The rows come from 5 hidden closed curves, with some noise, and rows from the same curve form a group. Each curve winds through 6 dimensions. The rows are also pushed far along 4 directions, which tell nothing about the answers.
In the rows, 128 means zero.
Some rows, each with its group after it:
[152  92 106 137 134 116 160 121 118 117 111 147  56]
Z
[149  74 113  55 125  86 146 106 108 104 142 159 145]
Z
[156 102 115 139 117 135 118 110 120 147 133 130  95]
L
[158 103 115 129 122 115 119 133 104 139 116 144 118]
L
[117 197 172 126 166  82 168 133 165 155 166 118 152]
S
[132 131 133 155 116 129 131 115 115 160 133 116  90]
L
[ 95 168 143 142 125 126 151 144 141 121 151 111 154]
Z
[ 92 158 150  62 132 124 135 141 169  86 167 113 252]
Z
[120 149 147 113 135 112 118 119 137 145 131 143 151]
W
[ 68 210 170 163 160 127 140 133 149 149 136 116 135]
S
[ 98 142 137 156 123 180  97 137 108 149  93 123 141]
S
[ 86 139 111 136 130 218 127 154  75 113 121 104 169]
W
[116 138 139 131 137 116 113 125 149 127 127 103 160]
Z
[125 106 122 127 118 101 127 125 104 122 132 128 125]
W
[ 99 110 118 144 116 158  90 136  78 132 107 108 167]
P
[126 137 152 159 122  99 123 138 136 152 131 147 117]
L
[156 102 128 180 113 134  92 126 117 170 100 137  86]
L
[138 128 122 112 150 140 151 134 138 108 128 132 116]
S
[ 33 193 156 185 136 173 131 152  89 147 115  72 169]
S
[148 129 114 131 136 159 133 137 134 121 111 145 100]
L
[127 136 111 143 135 197 118 145 108 128 117 111 136]
S
[152 100  99 118 134 170 130 135 103 116 113 129 114]
P
[162 108 112 160 120 125 123 137  99 150 109 141  82]
L
[123 149 149 119 139  81 127 115 161 133 129 121 134]
W
[120  98 100  73 103 169 140 149  69  85 141 105 184]
W
[ 97 138 129 138 147 151 111 122 119 123 112 118 133]
W
[183  62  89 124 101 148 103 133  79 135  96 154 102]
L
[105 140 145 138 120 149  98 132 122 148 106 144 151]
P
[131 116 123  96 134 117 130 121 137 109 117 121 150]
W
[127 124 160 138 103  40  92 111 161 150 131 171 131]
L
[123 124 126 114 121 169 109 129 124 130 117 138 159]
Z
[127 115 119 124 125 106 145 123 133 107 142 117 121]
P
[160 138 126 164 156 118 138 127 152 146 119 128  65]
P
[101 138 147 134 119 130  79 119 121 157 110 139 171]
W
[142  81 112 112  90 127 100 112 122 121 120 140 130]
P
[107 138 140 178 122 115 118 139 102 152 119 123 111]
S
[102 132 146 128 132 106  92 122 116 146 101 125 165]
P
[182  91  96 118 126 122 162 126 118 115 136 125  72]
S
[163 126 131  82 143  92 171 126 144 123 155 125 134]
S
[128 128 155 126 145  69 107 106 145 158 123 149 136]
Z
[182  89 111 128 103 118 142 122 150 121 146 163  71]
P
[162 121 122 113 113 144 123 135 146 126 135 138 133]
Z
[147 116 101 101 133 160 141 119 113 112 145 103 125]
Z
[116 123 136 116 133  97 134 129 147 108 139 116 159]
Z
[117 114 122  35 142  97 168 129 144  57 172 117 206]
W
[100 153 142 143 124 142 137 122 136 137 147 124 128]
S
[100 128 139 165 121 108  92 115 142 135 115 114 130]
W
[111 130 135 121 119 158  96 140 111 136 130 121 196]
S
[145 126 128 131 135 110 116 130 121 146 118 138 132]
L
[122 118 118 138 114 123 124 126 135 109 132 138 118]
L
[113 133 128 140 127 131 116 149 127 114 112 140 144]
L
[137 155 122 112 153 165 166 133 146 116 135 130 110]
Z
[128 120 129 143 122 152 103 125 149 134 113 142 128]
Z
[ 85 172 164 120 141  83 113 110 164 125 155 114 160]
W
[110 124 128  87 146 114 145 127 135  93 128 119 161]
P
[157  83 121 105 118 112 110 131 115 132 111 162 154]
W
[118  99 112 140 113 153  99 134  75 134 106 119 144]
P
[160 150 133 149 148 131 132 131 148 157 117 123  93]
P
[126 146 117 127 156 152 153 148 106 117 116  98 123]
S
[119 157 153 143 129  80 148 117 151 145 144 149  90]
P

New rows. What belongs after each?
[136 140  93 149 153 186 155 125 106 122 109  97  61]
P
[127  98 120 145 127 113 132 121 110 129 109 143  95]
Z
[166  80 118 125 100  74 111 125 140 115 122 182  98]
L
[173  58 107 132  85 117  89 105 105 149 125 156 101]
L
[171  67  95 136 115 134 122 118 107 122  87 155  45]
P
[150 137 115 157 132 184 152 147  94 154 112 103  92]
S
[120 127 122 151 143 161 119 130 130 128 114 120 121]
Z
[142 119 111 160 124 158 109 120 115 145 126 110  94]
Z
[144  89 111 112 109 138  98 139 118 110 103 160 148]
L
[135 146 136 119 124  94 168 133 146 123 159 134 117]
Z
[115 135 127 161 132 150 103 119 107 156  93 131 104]
W
[156 102 134 118  96  86 117 125 129 143 125 160 125]
Z
[111 111 120 117 134 131 116 112 124 109 109 135 121]
P
[153 110 118  63 126 138 158 134 109 113 149 125 173]
S
[148 131 132  96 127  71 165 123 151 109 150 161  98]
L
[ 70 173 147 151 139 119 132 149 142 110 134 118 169]
L
[108 127 143 123 107 104 109 118 126 138 136 152 147]
P
[138 111 120 124 117 154 165 137 104 128 134 134 104]
S
[132 155 105  92 162 185 209 151 106  97 147  77 134]
S
[157 114 110 107 133 149 162 137 112 122 130 109 119]
S
[ 93 156 149 153 123 137 127 126 146 135 134 116 126]
L
[155 121 131 162 131 120 115 112 139 165 124 128  85]
L
[146  70  73  64 118 178 147 131  72  75 133 113 151]
P
[130 151 107  90 161 144 160 129 130  91 143 107 129]
S
[107  87 127 115 108 123  81 122 113 117  96 132 174]
P
[ 96 154 130 113 145 140 142 153 132  93 127 125 176]
L
[102 136 176 135 113  69  77  99 150 176 141 127 179]
L
[143 132 142 139 134  93 110 127 163 137 118 161 118]
L
[172 108 103 118 133 158 132 129 128 121 126 139  94]
S
[107 111 125 134 124 162  79 135 107 129 105 117 184]
P
[183 122 112 100 145 139 158 129 150 119 127 149  79]
W
[141 129 128 112 130 148 142 139 102 141 121 125 130]
L
[118 142 150 133 121 116 116 125 152 141 122 149 132]
P
[149  92 104 121  97 169 131 136 120 108 136 139 121]
P
[121 107 131 124 107 110 130 124 104 133 125 133 121]
S
[172 135 147 165 134  92 105 117 176 170 110 163  68]
W
[156 105 113 104 122 150 145 136 105 128 127 115 138]
S
[141  69 135 144  67  92  51 129 111 148  88 180 139]
L
[146 120 110  80 125 155 177 138 119  95 155 145 117]
L
[150 132 154 130 129  72 106 111 182 149 135 173 114]
L
[140 170 159 174 149 104 139 114 151 187 129 118  69]
L
[131 143 129 161 115 140 134 148 107 143 128 111 106]
W
[155 134 120 129 125 139 157 142 160 111 141 134 104]
Z
[127 119 127 155 117 158 121 154 116 134 113 142 135]
Z
[120 146 136 146 135 109 148 119 160 121 156 138  99]
P
[115 125 141  89 130  73 155 114 139 111 148 131 141]
S
[121 123 137 122 123 113  91 110 135 138 143 113 166]
Z
[124 132 143  73 148 106 141 122 156 106 138 138 167]
S
[114 148 127 148 125 172 150 148 132 118 142 114 128]
P
[165 124 125  78 135 105 167 106 164 118 156 149 101]
S
[138 146 121 152 144 139 164 146 138 117 136 110  86]
W
[ 96 168 131 154 134 184 160 157 128 119 140 103 137]
P
[108 116 145 149 107  91  82 129 113 151 125 137 177]
L
[135 143 144 124 127  93 149 134 141 139 131 143 122]
Z
[130 131  81 104 151 246 189 158  73  90 127  82 124]
L
[101 144 142 103 143 103 125 122 119 121 131 113 153]
W
[119 148 116 205 135 182 133 148 100 151 105  80  84]
S
[ 96 163 143 163 148 123 164 127 157 124 144 101 104]
S
[135 123 119 110 141 151 143 125 123 124 138 111 138]
L
[ 71 142 149 181 112 125  66 121 145 142 116 114 171]
L
[132 137 104 148 119 208 149 159 123 107 121 108 115]
Z
[133 128 137 153 116 141 102 127 125 157 100 157 100]
P
[ 86 173 154 151 144 104 154 120 164 127 163 117 126]
S
[148 137 108  68 154 169 171 130 143  92 138 131 134]
W
[117 170 151 175 152  98 129 124 132 159 115 114  69]
W
[101 109 131 137 112 125  91 140  93 127 114 119 175]
S
[ 96 118 138 119 131 106 106 119 130 116 109 131 157]
P
[ 81 177 144 112 149 154 148 131 163 104 145 103 173]
P
[170 139 111  88 151 152 202 141 116 119 153 121 100]
S
[104 164 152 101 157  67 184 117 159 110 159 117 126]
S
[160 114 130 132 140  66 117  96 150 147 119 151  70]
P
[154 132 101 140 131 207 169 158  67 139 103 117  72]
L
[111  99 120  81 104 180 101 120  86 128 124 106 202]
L
[142 139 110 106 143 171 173 144 123 102 119 124  98]
L
